The groups are shells around one centre, one inside the other: the same stretched ball of 7 dimensions in 7 sizes.
Some rows, each with its group after it:
[ 14 -21   4 -28  22 -29  21 -45  16 -44  31 -12  12  -2] | j_43
[ -8   1 -19   0  35 -47 -28 -43  20 -53 -18 -22   4  -6] | j_642
[-19 -23   4 -47  28 -15 -10  12 -24  -6   3  -3  16  34] | j_483
[  9   1 -38  -8   6 -11   6 -17 -11   7  -7  -8   9  -3] | j_383
[ 35 -19  21  11  15 -12 -36 -13  20 -42 -14 -53  -7 -25] | j_851
[-10 -22  20 -35  19   1  -8  10 -21  -4   4  -7   0  17] | j_340
[  1  19 -34  16  24 -30  10 -56  17 -49  -7   6  -3 -19] | j_383
[-11   1 -29  -1  39 -59 -32 -40  12 -60 -25 -31   4  -5] | j_43
[ -1 -14 -15 -22  37 -44  -7 -12  -7 -55  -5 -17  17  16] | j_340
[  9 -24  17 -42   7  10  34 -16  -8   4  39   8   9  10] | j_248
[-13 -30  21 -53  31 -23  12 -19  -5 -32  31  -1  14  24] | j_642
[ -4   8  10  14  30 -23 -14 -58  37 -61  -4  -2 -13 -22] | j_43
[-16   3  -2  -2  27 -23 -19 -32   4 -35 -15 -13 -14 -10] | j_642
[ 15  21  -5  27 -10  45   7 -16   8  26  -9  28 -13 -22] | j_483
[-13 -22  50 -36  16  20   6  -3 -13  -6  21   4 -16   7] | j_340
[-32  -3  -1 -43   9  24  18   3 -29  43  14  41   6  30] | j_248
[ -3  -3 -51 -14  48 -84   0 -47   2 -87  -9 -27  20   6] | j_642
[-22 -20 -27 -42  56 -85 -16 -33  -2 -80  -1 -28  26  27] | j_248
[ 14  12  16  23  -2  31   0 -41  31   2   3  14 -18 -32] | j_642
[ 28  29 -28  47 -16  35  -9 -27  20  29 -26   7 -13 -40] | j_483
[  5  12  -8   6  -8  41  10   6 -18  36 -10  23 -10  -7] | j_383
[-29  22  37   4  -4  70  20 -13  -8  38   6  61 -39 -11] | j_851
[ -9 -12  42 -25  -7  66  -7  31 -21  62   5  27  -9  15] | j_248
[ 19 -51  26 -48  46 -63 -15 -20  16 -86  25 -52  29  19] | j_248
[ -8 -31  48 -48  21   9  22   1 -21 -22  32   2  -8  15] | j_383
[ 13  30 -25  41   7   3   0 -55  32 -21 -16  13 -13 -36] | j_483
[ -4  22 -50  21  23 -40  -7 -51   7 -42 -27 -14  -9 -24] | j_642
[-17  -7  22 -21  16  16 -15  -5   2   9   2  17   1  14] | j_483
[-20 -12  52 -26  -2  58  -7  18 -21  47   6  19 -24   5] | j_43
[-13 -21  52 -32  23  13   9   2 -18 -27  17   2 -20   7] | j_43
[  7  -4 -33  -7  22 -38  -5 -27  -4 -34 -11 -28   5  -7] | j_340
[-22   6  -5  -5  32 -20 -11 -18  -9 -39 -17   2 -11   2] | j_642
[ 20 -25  52  -4  19   3 -24 -12  21 -44   5 -29 -12 -14] | j_43
[ 22  -6 -18   7   5  -9 -31 -17  12   1 -20 -34   5 -16] | j_248
[-24  34 -47  18   0  24 -18   4 -25  48 -45  27 -10  -1] | j_43
[ 15   5 -18  18  33 -51   0 -55  17 -89 -11 -34 -13 -31] | j_851
[ 11  10  -5  16 -22  54 -22   1  -1  71 -22   2 -15 -22] | j_851
[  5   9 -20  -4   2  14  26 -20  -9  11   6  20  -1  -5] | j_383
[ -4  11   3  12  11  11  -4 -18  -5 -13 -15   0 -25 -20] | j_340
[-15  35 -39  22   7   7   9 -40   2   6 -19  31 -14 -18] | j_340
[  1  -3  30  -4 -15  69 -20  23  -9  69  -9  18 -12   0] | j_248
[  9  23 -13  28   9   3  12 -62  36 -25   2  21 -10 -30] | j_851
[ -5   5 -17  -5  15 -13  13 -29 -14 -21  -5 -10 -17 -16] | j_483
[ 22 -39  30 -34  24 -23 -11 -14  13 -41  21 -37  14   5] | j_642
[-12 -20  11 -31  44 -44  -8 -17  -4 -69   4 -16   7  17] | j_383
[ -2  -6  -9 -25   7  12  17  -2 -18  18  10  18  10  14] | j_340
[ 25 -29  21 -21  33 -42  12 -45  25 -84  29 -30   8  -7] | j_642
[ -1 -27  43 -50  -1  46  33  10 -20  36  42  30   4  22] | j_851
[-14  11 -11 -16   4  21  37 -28  -8  19  19  43  -2   3] | j_248
[-26 -12 -17 -43  44 -56  15 -40  -7 -57  17   1  14  22] | j_483
[ -2   3  14  11  17   4 -29 -19  15 -19 -18  -7 -14 -14] | j_383
[ 11 -49  25 -58  33 -41  -2 -10  -3 -51  29 -40  21  21] | j_43
[-21  -6  -5 -33  21   0  14  12 -40  -3   0  15   1  24] | j_43
[ -8  25  16  21 -13  65  12 -19   2  43  -4  44 -33 -25] | j_383
[ -3 -36  13 -48  33 -31 -10  16 -30 -37   3 -35  10  24] | j_851
[-23  33 -40  17  15  -3   3 -33  -5  -4 -24  29 -12  -9] | j_340
[-28  27 -48   1   8  10  -4 -13 -15  37 -24  39   5  10] | j_483
[-24  24  26  11  -2  63   8 -14   0  36  -2  56 -30 -11] | j_248
[ 23  -1 -19  13   3   2 -35 -14  21  13 -21 -17  13 -10] | j_851
[  8   4  -1   8   8  17 -13   6  -6   0 -18   4  -3  -3] | j_483
[ 14  11  14  30  10   7 -19 -56  49 -28  -6  -2 -16 -36] | j_851
[  4 -16  -1 -30   2  13   6   6 -21  26   8  -3   7  10] | j_383
[-28 -14  17 -45  25  -2  18  -8 -24 -11  19  17  -3  22] | j_340

New rows. What belongs after each?
[-12  12   5   0   3  25  11 -34   7  16   6  27 -16 -13] | j_340
[ 31  -3 -10  15  20 -34  -3 -56  37 -63   2 -29   2 -29] | j_642
[ 30  -4 -31  -2  -6   8   2  -4  -7  25  -7 -15  13  -7] | j_248
[ 21 -21  -3 -14  37 -60   4 -51  23 -90  15 -39  10 -10] | j_383
[ 19  23 -34  29  -5   8   8 -50  20   6 -10   3 -10 -36] | j_43
[  6   4  11  16   2  19 -28 -10   1   7 -25 -21 -26 -27] | j_248
[ 17  -8 -30 -15   6  -5   0   3 -14  11  -6  -8  21  10] | j_483
[-20  28 -47  10   8   6  -9 -15 -10  26 -29  27   1   1] | j_340
[-23 -24  30 -46  37 -15   7   4 -24 -43  15   5   0  28] | j_248
[-18 -13  24 -35  13  22   1  -1  -6  21  16  27   6  23] | j_43
[ -4 -41  23 -58  31 -32  -5 -12  -3 -31  27 -24  19  25] | j_851
[ -7  16  19  16   1  32   5 -40  16   5   1  21 -31 -30] | j_383
[ -6  -3 -19  -4  29 -29 -40  -6   1 -26 -29 -19  10   8] | j_43
[  5   9 -32  11  22 -20 -14 -15   2 -29 -23  -2  10   0] | j_642
[-36  23 -51 -14  18  -4  17  -5 -38  16 -17  40   4  21] | j_851
[  6  17  17  27  -5  38  -2 -34  15   9  -8   7 -36 -40] | j_383
[  1  32 -50  35  -4  11 -23 -28   6  31 -41   1 -12 -28] | j_483
[ 37 -13  41  12 -18  57 -17  10   4  32  -5 -23 -24 -31] | j_851
[-21  -3  43 -10   8  37 -17  -5  -3  17  -3  12 -27  -6] | j_43
[ 14 -13  49 -15 -26  84  14  18 -17  72  19  17 -23 -11] | j_43
[-22  25 -48  11  21 -14 -25 -13  -7   1 -39  15   5   6] | j_483
[-30  -4  30 -28  14  23   3 -19  -1  14  16  32 -10  11] | j_43
[ 11  29 -49  35   3  -5  -8 -43  16  -2 -28   0  -6 -30] | j_340
[  8 -16  15 -22  -5  28   3   6 -21  31   5 -11 -11  -5] | j_483
[  -5  -30    8  -35   59  -79  -13  -32    9 -111    8  -38   15   16] | j_43
[-13  -4   9 -11  26 -19 -13 -33   7 -35  -3 -12 -13  -8] | j_383
[-13   6  12 -13   2  31  29 -21 -14  17  15  28 -22  -9] | j_340
[ -5  24 -60  13  20 -31  10 -32 -13 -30 -24   2  -2 -11] | j_43
[ 29   4 -13  20   9 -13   3 -42  18 -38  -5 -24 -10 -34] | j_383
[ 23 -11  -3  -3  12 -13  -6 -34  24 -23   6 -18  10 -11] | j_383
[ 44 -38  53 -13   5  10  -9 -13  23 -28  23 -43  -4 -20] | j_248
[  2   5  -2   6   3  12  -9 -18  -3   7 -13 -10 -20 -21] | j_340
[  1 -37  40 -49  24  -4  10   5 -15 -28  28  -9   6  21] | j_340
[  8   9 -53  13  30 -57 -20 -46  18 -54 -25 -25  14 -11] | j_340
[ 17 -24  19 -12  35 -46 -17 -43  31 -79   9 -42   4 -12] | j_642
[-18  28 -31  12   7  12  -3 -37  13  21 -14  37   0  -5] | j_43
[-20   2 -25 -22  14  -2   1   5 -34  15 -13   8   1  15] | j_383
[  -1   -3  -17    0   49  -67  -11  -47   17 -100  -10  -24    5   -4] | j_483
[ -9   4   9  -4  -3  47 -18  25 -20  50 -18  21  -7   8] | j_43
[  3 -17  54 -14   0  43  -6   6  -8  15   7  -5 -26 -11] | j_642
[ -3  -1   0 -15  -8  39   5  12 -27  51  -4  12  -9   1] | j_340
[ -3  45 -58  52  -4  15 -35 -31  15  34 -55  11 -12 -31] | j_248
[  5 -11   5 -22  14 -11  26 -47  10 -23  29  -1  -2 -10] | j_248
[-19 -33  43 -55  30  -7  10   1 -23 -29  26  -4  -4  23] | j_642
[ -1   3 -19   3  27 -29  -9 -13 -16 -47 -23 -23 -11  -9] | j_851
[-13  25  15  21  -5  46   3 -39  16  26  -4  33 -34 -31] | j_483
[ 26  18 -50  38  20 -48 -15 -66  34 -60 -26 -35  -3 -41] | j_248
[  0 -20 -13 -25  41 -62  -6 -24  -9 -75  -3 -41   6   4] | j_483
[-13  24  -9  19  11  11  -5 -40  17  -4 -12  26 -15 -17] | j_340
[ 18 -37  27 -36  23 -16  -5  -2   1 -34  19 -26  15  14] | j_340
[ 26  -4  -1  20  26 -30 -28 -39  38 -64 -13 -29   4 -20] | j_483
[ -7  44 -69  44   3  -6 -19 -40   4  13 -50   4 -14 -32] | j_43
[-35  11  14 -14   4  43   7   8 -36  38  -9  33 -29   3] | j_43
[-11 -11  37 -29   7  34  19 -12  -3  15  28  30  -8   7] | j_383
[ -5 -24  49 -37   0  49   3  26 -23  37  17  13  -8  16] | j_642
